Each new row is followed by its nearest point in the smallest flat space through zero that holds the last named rows.

Q_710, 4 rows:
[[-22.5   8.0  17.4  33.6 -28.7  -8.2   7.2  24.6 -23.5  -8.3]
 [ 13.9 -12.2  23.6 -15.6 -16.2  20.3 -21.0  36.9 -51.6   6.5]
 [ 16.8  14.2  -0.9  23.5  43.6  -9.5 -33.4   1.6  11.2   4.2]
 [ 11.9  -7.6  42.3 -32.2   1.1  30.5  24.5  53.9 -33.6   1.0]]
New rows:
[ -1.1  22.6   4.7  20.4   9.0  -0.9  23.1 -15.6  31.1   7.0]  [ -9.4  12.2  -2.4  14.5  15.9 -10.7  20.4  -7.6  29.0  -6.1]
[ 20.6 -10.2 -26.6 -20.3 -15.2 -16.9 -46.4 -26.1   3.1  18.4]  [ 14.8 -13.9 -30.1 -13.4  -6.9  -1.5 -43.7 -33.7  -5.3  10.7]
[-18.1  16.9  -8.1 -14.3  -7.3  -7.6 -21.7  16.0  -2.8  -5.3]  [-0.6 -0.7  0.0  5.1 -6.1 -1.2 -9.0  1.8 -8.5  0.7]
[-26.1 -20.9  -5.4  -7.2  12.5  11.1  12.0 -33.6  16.2   0.2]  [ -3.8  -3.3 -14.6 -12.3  -1.4  -1.9  15.0 -22.4  21.2  -1.0]
[  4.5  12.0   2.1 -24.2  11.4   0.1   1.7  25.2  -7.5  -8.1]  [  8.6  -0.9  12.7 -11.6  11.1   9.9   5.1  15.8  -5.3   1.5]

Q_187, 4 rows:
[[ 58.4 -18.5 -16.6 -14.2 -52.2 -33.3 -25.4  -7.8 -14.2   0.9]
 [  7.2  -1.2 -13.1  31.2  -1.0  22.1 -24.9   7.9  10.6 -22.9]
 [ 15.2 -34.7   0.2  13.0  13.7  15.5 -43.9  34.1  -4.1  -2.4]
 [-17.0  16.5  16.1  31.4  12.9  17.4 -22.9 -19.0   6.6   7.1]]
New rows:
[  0.8 -17.8   2.2  13.2 -20.4  28.9  -1.6 -21.8 -29.6  22.3]  [  4.7   1.0   8.4   6.3  -4.0  -3.2 -16.5 -10.8  -3.3  10.2]
[  3.3  -3.7   4.9 -24.7  17.5 -32.2  12.6  -0.2  34.3   1.4]  [ -3.7  -2.1   1.6 -19.5   1.6 -10.1  19.2   3.1  -4.3   6.2]
[-21.6  22.0  -0.8 -22.8  18.9  31.3  18.4 -28.4 -25.8  30.5]  [-27.4  16.6  19.6  -7.6  16.0  -2.9  19.9 -16.3  -0.9  19.1]
[  7.0 -25.5  22.9  -3.6  16.8   2.7 -13.0  -3.7  19.9  10.5]  [ -1.8 -11.8  12.7   0.3  12.1   1.9 -16.9   7.0  -5.7  13.7]
[ 12.7 -33.9   9.0 -24.1  -8.0  28.7  24.0  17.7  -5.0  10.8]  [  3.4 -20.3  -3.0 -21.6   7.6  -5.2   9.7  24.7  -6.3   1.4]

Q_24:
[[ 10.6 -17.0   3.8 -53.2  -9.8  18.0 -11.5  -3.2  -3.4 -25.5]
 [ 17.2   6.4 -30.4 -30.3  22.8  -0.6  -8.2  -6.1 -23.2   3.6]
 [ 12.9  -7.8  -8.0  12.0  18.1 -27.7  14.7   5.3  20.8   6.9]
 [-24.8  -4.1  18.2  34.9  33.7  42.2  23.2  19.3  -7.3 -29.9]]
New rows:
[  3.8  27.0 -11.1  21.2  50.4 -28.7   5.8  -7.1  10.7 -16.7]  [  8.3   2.2 -18.9  21.5  40.2 -15.2  17.8   7.7   2.1   7.2]
[  2.6  35.8   6.0  -6.3  45.5   2.2  20.5   2.2  35.1 -38.4]  [  5.1 -14.5  -1.4   4.5  35.6   5.1  20.3  13.1   9.1 -19.3]
[  3.2   2.9 -28.4   6.1   6.8  21.5   7.3  21.2   5.6  -3.2]  [-0.2  0.8 -5.9  3.6 18.9  7.1  5.9  4.1 -6.7 -5.0]
[  3.7   9.4 -18.7  53.4   6.5  17.7  -7.3 -53.3   1.5  -4.0]  [-12.4  17.3  -3.9  30.7   6.1   2.7   1.8   0.2 -12.5  14.2]
[ -7.1   0.7  -0.3  18.1   2.3 -20.6   0.0  -4.6  44.8 -38.6]  [  2.1 -16.9  14.6  12.0   0.8 -12.6  15.1   8.6  29.5  -8.3]
[-15.2  -8.7 -20.3  14.3  -1.8 -17.7 -26.2  -9.3  -2.4  -8.5]  [ 0.6  6.0 -4.5  3.8 -3.3 -6.7 -3.1 -3.1 -2.4  9.6]

Q_599:
[[-28.1 -27.0  23.6  30.2 -24.2  27.6 -13.6  22.8  15.3 -20.0]
 [ -9.9  -2.3  64.1  30.9   2.4  71.6  17.6 -14.2  19.3  16.2]
 [ -1.2  10.2  47.7 -12.5  16.2  24.9   4.8 -10.6  16.6 -15.0]
 [ 32.4   1.6  19.4  -7.4 -50.2  51.6  -2.8   6.9   5.2 -14.9]]
New rows:
[  2.8  29.2 -11.9  -1.7 -35.9  -1.4   5.8  13.3  10.0 -11.0]  [ 14.7  -0.6  -9.2  -8.1 -23.4   4.2  -6.1   7.7  -2.9  -9.6]
[ -2.8  25.1  -2.3  50.1   3.4 -31.3  10.0   7.9 -14.3  18.5]  [-13.0  -6.2 -18.4  21.5  11.3 -11.8   6.2  -3.1  -7.7  25.3]
[-19.6   2.2  -1.9   4.0  -0.2  10.0  30.8   5.3  -3.7  12.2]  [-5.6 -2.2  1.8 13.7  5.1  6.9  6.2 -4.4 -0.8 14.7]
[ 14.6 -11.2  20.5  -0.5   7.7   0.1  10.2 -11.3  22.2  -8.6]  [ 0.0  4.8 19.1 -6.1  7.4  9.2  2.1 -4.8  6.5 -6.1]
[ 15.9   1.2  23.3 -11.9   0.9  -7.1 -12.5 -41.6  31.4 -11.9]  [  7.3  12.1  22.5 -20.0  11.4   5.7   2.0  -8.0   7.3 -12.8]

Q_529, 4 rows:
[[-26.7  -4.1  35.9   4.4  -1.0 -28.7 -19.3  22.0  14.1  28.3]
 [ -5.3   6.5   5.6 -14.9 -18.7  -0.5  22.7   9.5 -45.2  10.2]
 [ 65.1 -37.0  12.2  -0.3 -25.6 -27.5  14.5   4.0  13.8 -11.4]
 [ -0.7  26.3  23.7 -11.3  -6.6  31.9 -12.2   2.3  -7.6   5.6]]
New rows:
[  1.7  50.1  -7.6  15.1 -15.3  -2.2   1.1   3.5   2.7   0.4]  [-5.3 12.2  2.6 -3.6  1.0 14.8 -3.6 -1.6 -4.9  0.6]
[50.1 -7.4  2.4 10.3 -4.3 20.5 36.6 25.2  0.5 -2.5]  [ 43.6  -9.0   3.0  -7.6 -18.5   5.4  13.9  -3.2  -6.6 -12.6]
[ -2.7  -9.9  34.2  -2.7 -20.3  18.8  21.0  50.1  -8.2   8.4]  [  5.3   4.2  33.1 -12.0 -21.3  -3.8   2.4  16.3 -18.2  16.3]

Q_406 (4 x 10):
[[ 27.1 -10.0 -13.7  -7.7 -37.5 -14.7  33.1 -27.7 -23.8   1.3]
 [-25.7  38.4 -13.1   2.3 -23.5   1.1   1.4 -27.6 -46.7   8.4]
 [-41.6  -1.9  15.9  -8.1 -39.6  -0.7  33.0  -1.9 -18.5  15.1]
 [-40.0  -8.2  19.8 -32.0  22.7 -46.6  -0.6  -5.5   2.1   9.7]]
New rows:
[-29.1 -34.2  -6.0  20.2 -32.7  -9.8 -15.6  15.6 -24.3 -22.4]  [-14.6  -0.9   6.4   0.7 -16.2   6.3  12.0   3.3  -4.3   5.0]
[-24.1 -24.7 -32.0  32.7 -26.1 -17.0   7.6  -6.0  -4.9  26.8]  [ -7.9  -1.0   1.7  -2.0 -21.6   0.2  16.8  -5.4 -11.3   5.0]
[ -5.3  24.2 -18.1 -23.1 -31.0   8.5  16.1 -32.0 -11.8  11.0]  [ -4.5  14.1  -9.9  -1.3 -27.3  -3.3  14.6 -22.0 -30.9   5.2]
[ -2.2 -17.0 -19.7   6.8 -24.9  -9.7 -34.1  -3.9  32.6   2.9]  [ 9.3 -6.0  0.1  1.6  5.9  1.8 -2.6  4.9  9.0 -3.0]
[-13.2   8.1 -27.8  25.3 -25.2 -12.8  -1.2  22.2 -10.0 -16.4]  [ -3.2   9.9  -4.0   7.9 -12.5  13.0   2.2  -1.7  -9.9   1.2]

Q_932:
[[-50.8   3.3 -44.8  43.6  41.8  -4.7 -10.8  10.4  24.7   0.0]
 [ 13.0   4.4 -37.0   9.8   5.9  -5.5   9.4 -19.5  29.2  -5.1]
 [-14.3  -9.0  -5.4 -16.5  50.1 -19.2 -12.9 -62.7  71.6  -8.9]
 [-27.7  17.1  10.6  25.1  51.4   6.0  11.4 -21.8  23.4   5.4]]
New rows:
[ -3.0  10.5  13.6   7.0  29.2   9.5 -10.7 -14.2   0.5  31.2]  [-12.6   8.3  18.8   7.0  23.3   4.9   5.6  -9.9   4.9   4.0]
[  0.0  15.3  15.7  14.5 -14.5  -1.5 -33.1  -9.9 -13.2  12.4]  [-4.4 -1.6 11.9 -3.2 -2.2  1.7 -3.3  6.7 -9.7  1.6]
[ 24.8 -34.5 -19.0  -1.1  -8.0 -32.4  26.2  24.1   7.1   3.9]  [ 16.2  -5.8 -25.7  -3.8 -21.1  -5.2  -1.7   4.8   1.4  -4.7]
[ -1.4  26.3  -4.3   7.7   6.1  -2.5   3.0   2.3  12.0 -32.4]  [-0.1  5.7 -9.1  9.7  7.8  1.2  6.5 -5.1  7.7  0.3]

Q_832 (4 x 10):
[[-11.3  28.7   6.5   4.4  38.0   7.2 -15.4  22.1  -8.3  -4.7]
 [-22.7  -0.6 -29.9  36.0 -18.4   4.1 -42.5  34.0   1.5  -8.6]
 [ 12.7  17.4 -19.4   2.8  13.8  -1.8  13.1   0.0  25.7 -19.6]
 [  4.3  26.7 -27.8  -5.1   6.6 -14.4  20.8  35.6   8.3 -35.2]]
New rows:
[-12.1 -11.4   5.8  10.7  24.1 -28.7  15.4  16.5  13.8  22.6]  [-0.5  5.2  3.7 -3.2  7.5  0.1  1.7  2.7 -3.0 -0.6]
[  2.2 -13.1 -18.0   1.2  29.6  11.2 -30.2   2.8 -29.2  15.5]  [-12.8   3.2  10.1   9.8  12.1   9.5 -23.9   5.2 -10.2  10.6]
[-10.5  16.4  -4.8  -7.7 -34.3 -29.7  20.9   8.3  -2.2 -17.7]  [  2.7  -2.9 -13.7 -11.7 -23.0 -16.5  21.6  19.1  -6.1 -16.0]
[ -4.0 -26.0 -23.0 -11.6  19.7 -19.1 -29.7  12.8   4.7  16.1]  [ -7.4  -1.7  -3.2  10.0  -3.0   3.4 -14.8   5.9  -1.9   2.2]
[-13.7  18.4  -6.7 -17.3 -12.7 -13.4  24.8 -16.2  10.6  13.7]  [  9.8  -2.3   0.5 -11.6  -4.2  -5.9  19.4  -7.7   3.5  -3.5]
[ 16.9  -2.4  20.7 -11.4  21.6  -5.5  -6.0  22.0   3.1  34.0]  [ -3.4   5.5  18.5  -7.5  16.8   3.9  -1.8  -1.7 -12.4   8.8]

Q_534:
[[  7.5  38.2  -0.9 -21.3 -20.8  -4.3 -28.3 -30.2  38.1   6.3]
 [-23.8   4.2  -4.1 -10.2  22.7  29.9 -44.6   9.2 -14.5 -27.5]
 [-10.7 -19.1 -30.1  25.5  12.3 -23.8   5.7 -26.6  -8.6 -10.0]
 [ 29.8  35.3 -17.0 -28.4  51.7   7.1   8.1 -16.5   6.1  12.7]]
New rows:
[-15.9  27.4  -6.5 -33.8   2.4  25.7  26.9   4.6  26.2  34.1]  [ 22.1  25.3  11.1 -23.5   4.5   8.4   6.8   3.7  13.5  16.4]
[ 29.0 -15.7   2.1  10.5 -12.3  30.6  -4.0   2.7 -16.1 -13.7]  [-4.0 -7.1  7.6  0.8 -0.1  8.1  0.5 14.5 -8.5 -2.8]
[-24.6 -16.2 -28.4  32.9 -31.2 -20.5  31.8 -10.7   6.4 -27.6]  [-15.7 -29.7 -13.9  34.3 -23.3 -30.0  10.0 -17.4  -2.6  -6.0]
[  0.7   7.5 -18.0  15.8  -3.2 -12.8  12.7  -9.4 -26.8 -20.2]  [ -5.1 -12.3 -14.0  13.6   8.5 -10.6   6.0  -9.4  -7.8  -4.9]
[  4.8  -5.8 -18.0  19.9   6.6 -28.9  -1.8 -21.2  22.8  22.9]  [  5.6   0.7 -18.4  10.7  -3.0 -25.4  10.5 -29.5  11.5   5.8]
[-13.2  19.1  -5.5 -31.9  18.9 -13.1  31.6  24.2   5.3   5.3]  [ 16.8   8.7   3.8 -11.3  17.1   5.9  16.4   8.1  -2.3  11.1]
